The groups are shells around one centre, one inside the other: the same stretched ball of 6 dimensions in 7 sizes.
Some rows, each with its group after it:
[ 21.1  24.9 -40.1  53.2  -5.9  18.3 -12.8  -2.9  -8.6 -29.8 -22.1  -5.5
 -18.2 -26.7] : Z217
[ 16.2  24.2 -26.6  18.4  -8.9  -3.5 -24.9  -6.2   3.6 -26.9 -17.9  18.0
 -43.0 -39.5] : Z217
[  4.6 -12.8 -35.3  52.9 -40.3  58.9 -30.4   7.8  -2.1 -15.3 -38.4  14.0
 -12.3   1.7] : Z967
[ 11.4 -17.5 -38.4  58.0 -48.2  65.7 -26.8  13.0   1.9 -14.0 -39.4   9.6
 -12.1  27.5] : Z592
[ 27.9  15.4 -22.1  48.5  -7.9  26.3 -24.8   1.3  12.5 -24.1 -19.5  13.0
 -32.4 -12.0] : Z338
[ 16.2  -6.4 -38.2  31.4 -46.4  34.4 -28.0   8.5   8.0 -30.0 -49.0  -0.3
 -28.1  35.2] : Z319
[ 35.5  33.5 -16.4  30.4  12.6 -11.2 -20.1  -3.3  19.1 -30.4 -10.0  11.1
 -50.3 -34.1] : Z338
[ 27.8  39.2 -21.9 -14.3 -13.6 -33.0 -26.2 -12.4  13.6 -30.5  -5.2  31.8
 -71.4 -26.0] : Z592
[ 37.0  31.1 -35.1  40.7  -1.2  -2.8  -8.2   0.5   6.9 -32.6 -16.1  -7.5
 -37.1  -7.6] : Z967
[ 20.8  16.5 -39.2  34.8 -25.8  17.8 -16.5  -0.1  -2.6 -21.6 -17.5  10.9
 -31.6  -5.4] : Z168
[ 15.9  22.2 -33.8  21.1 -10.2  -6.1 -20.3  -3.3   1.0 -33.4 -29.0   1.1
 -37.2 -30.1] : Z319
[ 15.0  12.3 -19.4  30.8  -9.3  15.3 -32.7  -1.8  11.0 -27.3 -28.9  16.6
 -36.4 -31.1] : Z967
[  4.5   8.5 -28.6  30.3 -24.4  27.6 -35.5  -5.3  -2.1 -28.2 -36.1  16.9
 -26.0 -27.8] : Z168
[ 40.5  24.9 -28.4  17.5 -16.7  -9.4 -15.7   2.8  20.7 -29.7 -15.3   7.8
 -56.7  16.9] : Z967
[ 13.4   7.5 -47.0  63.3 -29.1  48.8 -18.3   1.3 -14.1 -27.8 -36.6  -6.8
  -3.8   0.5] : Z338
[ 18.1  -9.9 -26.3  40.1 -34.3  39.9 -29.9  11.7  16.5 -18.5 -36.0  13.7
 -31.4  17.6] : Z217
[ 35.2  24.0 -25.9  13.0 -13.5 -13.2 -19.7   1.2  20.6 -32.8 -21.1   7.0
 -56.6   5.6] : Z70
[ 30.9  23.9 -29.7  16.2 -29.3   7.4 -27.2  -5.3  11.4 -34.3 -23.7  15.3
 -48.7  17.3] : Z967
[ 35.2  11.8 -24.7  21.0 -24.9   6.2 -21.5   6.9  23.7 -22.5 -17.8  16.6
 -54.1  21.3] : Z217
[ 27.0  36.2 -14.2   0.1 -17.4  -4.9 -36.9 -16.4  13.2 -26.3  -1.4  47.6
 -64.2 -24.9] : Z319
[ 28.7   1.5 -20.0   0.9 -39.2   3.4 -29.5   8.7  30.1 -16.2 -18.8  32.4
 -65.9  27.1] : Z319
[ 31.6  14.0 -31.7  20.7 -24.7   1.4 -18.0   5.8  16.7 -27.4 -24.0   5.9
 -48.6  17.7] : Z217
[ 15.7  13.3 -39.0  40.7 -28.4  29.4 -19.8  -1.4  -6.9 -18.7 -17.6  15.9
 -25.2 -11.2] : Z592
[ 33.9  27.6 -37.7  13.5 -26.1  -8.1 -14.4  -1.7   8.2 -30.8 -16.2   7.6
 -51.4  15.2] : Z592
[  7.7 -14.6 -40.6  67.8 -24.6  51.1 -18.2  15.9  -1.5 -19.4 -46.6 -12.5
  -3.0  -3.1] : Z338
[ 13.2  -6.3 -29.8  49.0 -20.1  33.8 -22.4  11.9   8.4 -16.0 -32.1   6.2
 -23.3 -11.2] : Z70
[ 39.5  41.9 -22.1  15.7  -5.8 -12.0 -21.9 -10.6  14.1 -32.1  -2.9  22.5
 -58.4 -12.1] : Z168
[ 24.8  40.6 -30.5   5.4 -15.2 -14.3 -25.0 -15.4   0.7 -36.8 -14.0  19.1
 -51.7 -23.2] : Z70
[ 15.8  21.0 -14.9  -5.3 -15.4 -13.5 -35.3  -7.2  16.3 -23.2 -14.1  38.1
 -62.7 -37.0] : Z592
[ 10.8  -2.0 -35.0  20.6 -47.2  29.3 -30.6   3.2   4.0 -20.7 -33.4  20.4
 -35.3  13.5] : Z70
[ 16.6   9.2 -25.0  55.0  -6.2  32.6 -24.4   2.4   4.4 -20.0 -22.7  11.5
 -21.8 -31.8] : Z70
[ 27.7  17.0 -34.3  66.7  -2.8  30.6 -13.6   3.9   1.6 -27.9 -25.1  -8.7
 -15.9 -12.4] : Z168
[ 26.2  18.4 -42.6  48.3 -21.5  23.6 -13.4   1.2  -3.1 -29.8 -26.1  -5.3
 -22.9   6.2] : Z217
[ 32.8  39.2 -13.9   6.7   6.2 -26.0 -24.4  -9.1  19.3 -28.4  -1.8  27.5
 -64.9 -40.8] : Z967
[ 33.0  33.4 -16.2 -16.0 -29.5 -15.8 -35.0 -12.4  21.2 -26.7  -2.6  47.7
 -77.2   2.0] : Z338
[ 18.6  17.7 -30.7  44.0 -12.6  23.1 -20.4  -1.9  -1.3 -18.5 -12.7  17.5
 -28.3 -29.1] : Z967
[ 29.9  35.4 -35.0  26.0  -4.1 -11.2 -15.7  -6.4   3.3 -41.9 -25.7  -7.4
 -39.6 -15.1] : Z168
[  8.8 -12.3 -31.5  38.8 -33.6  36.8 -30.3  11.0   9.5 -25.0 -49.5   1.6
 -23.3   7.4] : Z319
[ 19.4  10.1 -15.2  -0.3 -32.8   7.3 -39.9  -2.9  21.3 -21.4 -20.0  41.3
 -60.8  -2.1] : Z217
[ 32.5   8.7 -31.8  49.2 -19.4  26.2 -14.6   9.4  12.6 -18.8 -18.0   5.9
 -32.9  13.4] : Z168
[ 25.3  26.6 -21.5  -6.6 -17.7 -21.1 -30.0  -6.5  18.1 -34.7 -22.5  20.7
 -63.8 -11.4] : Z338
[ 26.9   8.1 -40.8  74.2 -12.0  41.4 -10.8   9.4  -0.3 -27.1 -32.6 -17.1
  -8.4   5.5] : Z338
[ 16.2  28.1 -27.2  -1.4 -25.7  -6.9 -30.5 -12.2   2.5 -26.3 -12.2  34.0
 -54.6 -25.9] : Z168
[ 10.4  -0.3 -34.1  52.9 -14.8  31.5 -20.0   8.2   0.4 -20.2 -33.6  -0.4
 -16.6 -23.3] : Z70
[ 28.1  18.1 -27.4  36.0  -6.2   5.8 -20.6   2.5  13.4 -34.0 -30.6  -3.3
 -36.8  -8.0] : Z70
[ 14.2  19.3 -22.8  10.4 -31.5  16.8 -40.9 -11.9   5.5 -31.1 -26.3  32.6
 -45.0 -11.9] : Z319
[ 22.9  -6.9 -36.6  57.0 -20.0  31.4 -12.8  18.3  11.6 -20.3 -37.0 -12.0
 -20.8  13.0] : Z592
[ 20.3  13.0 -31.9  15.5 -46.4  25.4 -32.6  -5.2   4.7 -24.2 -21.9  30.4
 -43.8  18.6] : Z592
[ 14.4   4.6 -50.8  52.2 -41.9  45.4 -18.1   2.8 -12.6 -28.1 -38.9  -5.9
  -9.8  19.7] : Z319

New rows, each followed by its group:
[ 26.5  33.9 -31.6  28.4 -14.6   7.7 -22.6 -10.9  -1.0 -31.5 -13.0  16.2
 -38.9 -17.1] : Z70
[ 23.9  28.1 -16.1 -18.1 -23.6 -22.1 -34.0  -9.8  19.1 -23.5  -5.6  45.4
 -74.8 -19.4] : Z338
[ 35.6  36.6 -33.7  11.2 -22.8  -8.4 -18.5  -8.8   6.5 -32.3  -9.1  17.0
 -54.3   6.4] : Z338
[ 29.0  16.1 -14.1  11.6 -24.9   9.8 -34.6  -2.3  23.4 -19.5 -10.4  40.1
 -60.0   0.8] : Z967
[ 26.6  18.3 -30.1  42.0 -21.2  28.0 -25.0  -2.6   5.0 -28.3 -22.5  12.1
 -31.3   2.3] : Z168
[ 37.9  17.2 -19.5  10.1 -21.0  -5.5 -25.3   3.8  29.2 -27.8 -18.9  18.4
 -63.1  19.5] : Z967
[ 22.8  41.1 -24.7  33.3  13.3  -7.9 -19.0 -12.3  -1.3 -29.4  -5.7  14.4
 -38.0 -64.4] : Z592
[ 16.4  23.7 -38.7  22.6 -25.9   9.4 -23.8  -8.1  -5.8 -33.7 -27.6   8.4
 -33.4 -11.6] : Z217
[ 29.9  21.4 -14.5  -0.8 -27.0  -1.6 -34.4  -5.2  23.4 -20.5  -6.3  44.5
 -68.1   0.0] : Z70
[  4.7 -10.7 -41.3  52.7 -32.4  44.0 -21.0  11.2  -4.3 -18.3 -41.7  -1.7
 -10.5  -5.1] : Z338
[ 30.2  20.3 -31.0  50.7  -3.6  15.4 -13.1   3.3   6.8 -23.8 -15.5   1.7
 -30.2 -14.8] : Z217
[ 14.6   2.8 -17.0  21.1 -25.8  22.3 -36.0   1.6  16.2 -15.0 -19.9  35.9
 -45.7 -15.7] : Z217
[ 24.2  26.4 -21.7  15.7 -16.4   3.9 -33.4  -9.4  11.2 -35.7 -24.6  19.8
 -47.8 -12.4] : Z168
[ 24.9   9.9 -11.9  25.2  -4.4   4.4 -28.7   5.2  25.8 -19.0 -17.3  23.8
 -51.3 -24.4] : Z592
[ 22.1  23.5 -18.8   8.7 -11.7  -7.6 -27.9  -5.1  14.0 -21.0  -8.2  32.6
 -56.8 -31.5] : Z217
[ 33.5   8.0 -20.6  11.5 -31.2   6.2 -28.6   6.3  28.7 -24.5 -23.4  21.5
 -59.5  28.6] : Z967
[ 32.7  26.4 -12.4  18.7  -6.8   0.4 -29.5  -4.8  21.9 -22.2  -4.3  34.2
 -58.4 -19.6] : Z168
[ 19.3  -4.8 -30.7  52.9 -26.9  42.4 -21.3  11.5   8.7 -12.1 -24.1  13.2
 -24.5   3.8] : Z967
[ 15.3   8.1 -28.8  47.0 -21.9  38.1 -27.7  -0.2   1.1 -19.4 -22.7  18.9
 -24.2 -16.0] : Z217
[ 20.5  27.6 -34.1  14.1 -22.8  -0.4 -26.2  -9.4   0.7 -38.2 -28.5   8.8
 -41.8  -8.7] : Z70
[ 29.8  15.8 -17.7  -4.4 -31.4  -5.4 -31.3  -0.4  25.6 -19.8 -10.5  39.0
 -69.7   9.7] : Z70
[ 31.9  13.5 -36.8  57.5  -8.8  21.0  -9.6   9.0   7.4 -27.6 -26.6 -12.6
 -23.9   4.7] : Z70
[ 26.3  22.1 -39.9  56.1  -4.0  16.5 -10.7   1.7  -2.2 -34.2 -29.4 -16.3
 -18.6 -13.0] : Z217
[ 16.6  24.1 -17.7  -9.8 -29.5  -4.4 -39.8 -12.7  11.9 -24.6 -12.2  47.0
 -63.6 -21.3] : Z967
[ 37.6  17.3 -30.8  29.8 -23.0   9.0 -17.7   4.8  17.4 -28.9 -21.8   5.0
 -45.9  25.7] : Z70
[ 38.4  37.4 -24.6  22.0   2.4 -17.4 -15.4  -4.4  15.0 -32.2  -8.4   8.7
 -53.7 -18.3] : Z217
[ 20.1  24.3 -24.5  38.5  -4.4  15.3 -27.2  -6.9   3.3 -30.4 -21.7  12.8
 -31.8 -33.6] : Z217
[  8.2   3.4 -35.7  41.8 -19.2  24.3 -21.7   4.5  -2.1 -22.8 -33.9   2.5
 -20.9 -24.0] : Z967
[  8.4   1.2 -29.2  30.7 -37.4  38.2 -36.4  -1.3   2.2 -23.9 -35.5  21.7
 -28.3  -2.9] : Z70
[ 22.9  29.1 -16.8  20.2   2.7  -7.4 -26.3  -7.0  11.9 -24.0  -7.7  26.2
 -50.3 -48.5] : Z70
[ 10.8  -9.8 -32.9  47.0 -32.8  43.7 -28.8   9.9   6.5 -23.8 -45.7   2.2
 -19.0   8.3] : Z70
[ 34.5  23.1 -19.4  15.0 -18.9   1.3 -26.0  -2.0  20.7 -21.9  -6.7  30.7
 -59.3   1.3] : Z217
[ 13.2  11.7 -23.6  23.7 -23.7  19.9 -31.4  -3.4   5.4 -16.5 -15.0  33.6
 -40.6 -26.0] : Z217
[ 16.9  -6.6 -31.3  62.2 -26.3  52.9 -23.9  10.7   5.6 -15.6 -30.9   8.2
 -15.7   3.7] : Z967
[ 21.7  29.8 -34.2  50.5   6.8   7.4 -12.9  -4.2  -5.3 -29.7 -17.5  -3.3
 -23.0 -45.7] : Z967
[ 18.5  21.8 -15.6  26.8  -6.6  12.5 -35.3  -8.1  10.6 -27.5 -19.3  27.0
 -41.9 -37.1] : Z338
[ 27.5  10.8 -22.6   3.1 -42.8  12.0 -36.0  -1.3  21.3 -27.6 -25.8  30.2
 -58.7  30.2] : Z338
[ 16.0   2.6 -28.6  57.3  -7.1  31.1 -19.6   8.5   5.5 -18.1 -26.8   3.3
 -19.9 -26.4] : Z70
[ 18.8   5.1 -26.0  55.5  -5.8  28.9 -18.4   8.2   7.4 -12.4 -16.2  12.4
 -25.2 -29.9] : Z319
[ 17.4  13.1 -18.1  -1.2 -27.0  -1.4 -35.9  -3.2  18.0 -23.3 -20.8  34.7
 -59.3 -12.8] : Z217
[ 30.3  17.1 -15.5   1.4 -19.6  -9.8 -29.4   0.9  27.4 -22.7 -13.6  30.7
 -66.9  -1.3] : Z217
[  8.3   4.5 -38.8  40.3 -33.7  37.0 -28.6  -0.7  -6.1 -29.9 -41.7   3.7
 -17.6  -2.7] : Z70
[ 29.0  35.5 -24.2  38.3   7.3   0.5 -19.0  -7.7   5.0 -29.4  -8.9  11.5
 -38.3 -40.8] : Z70
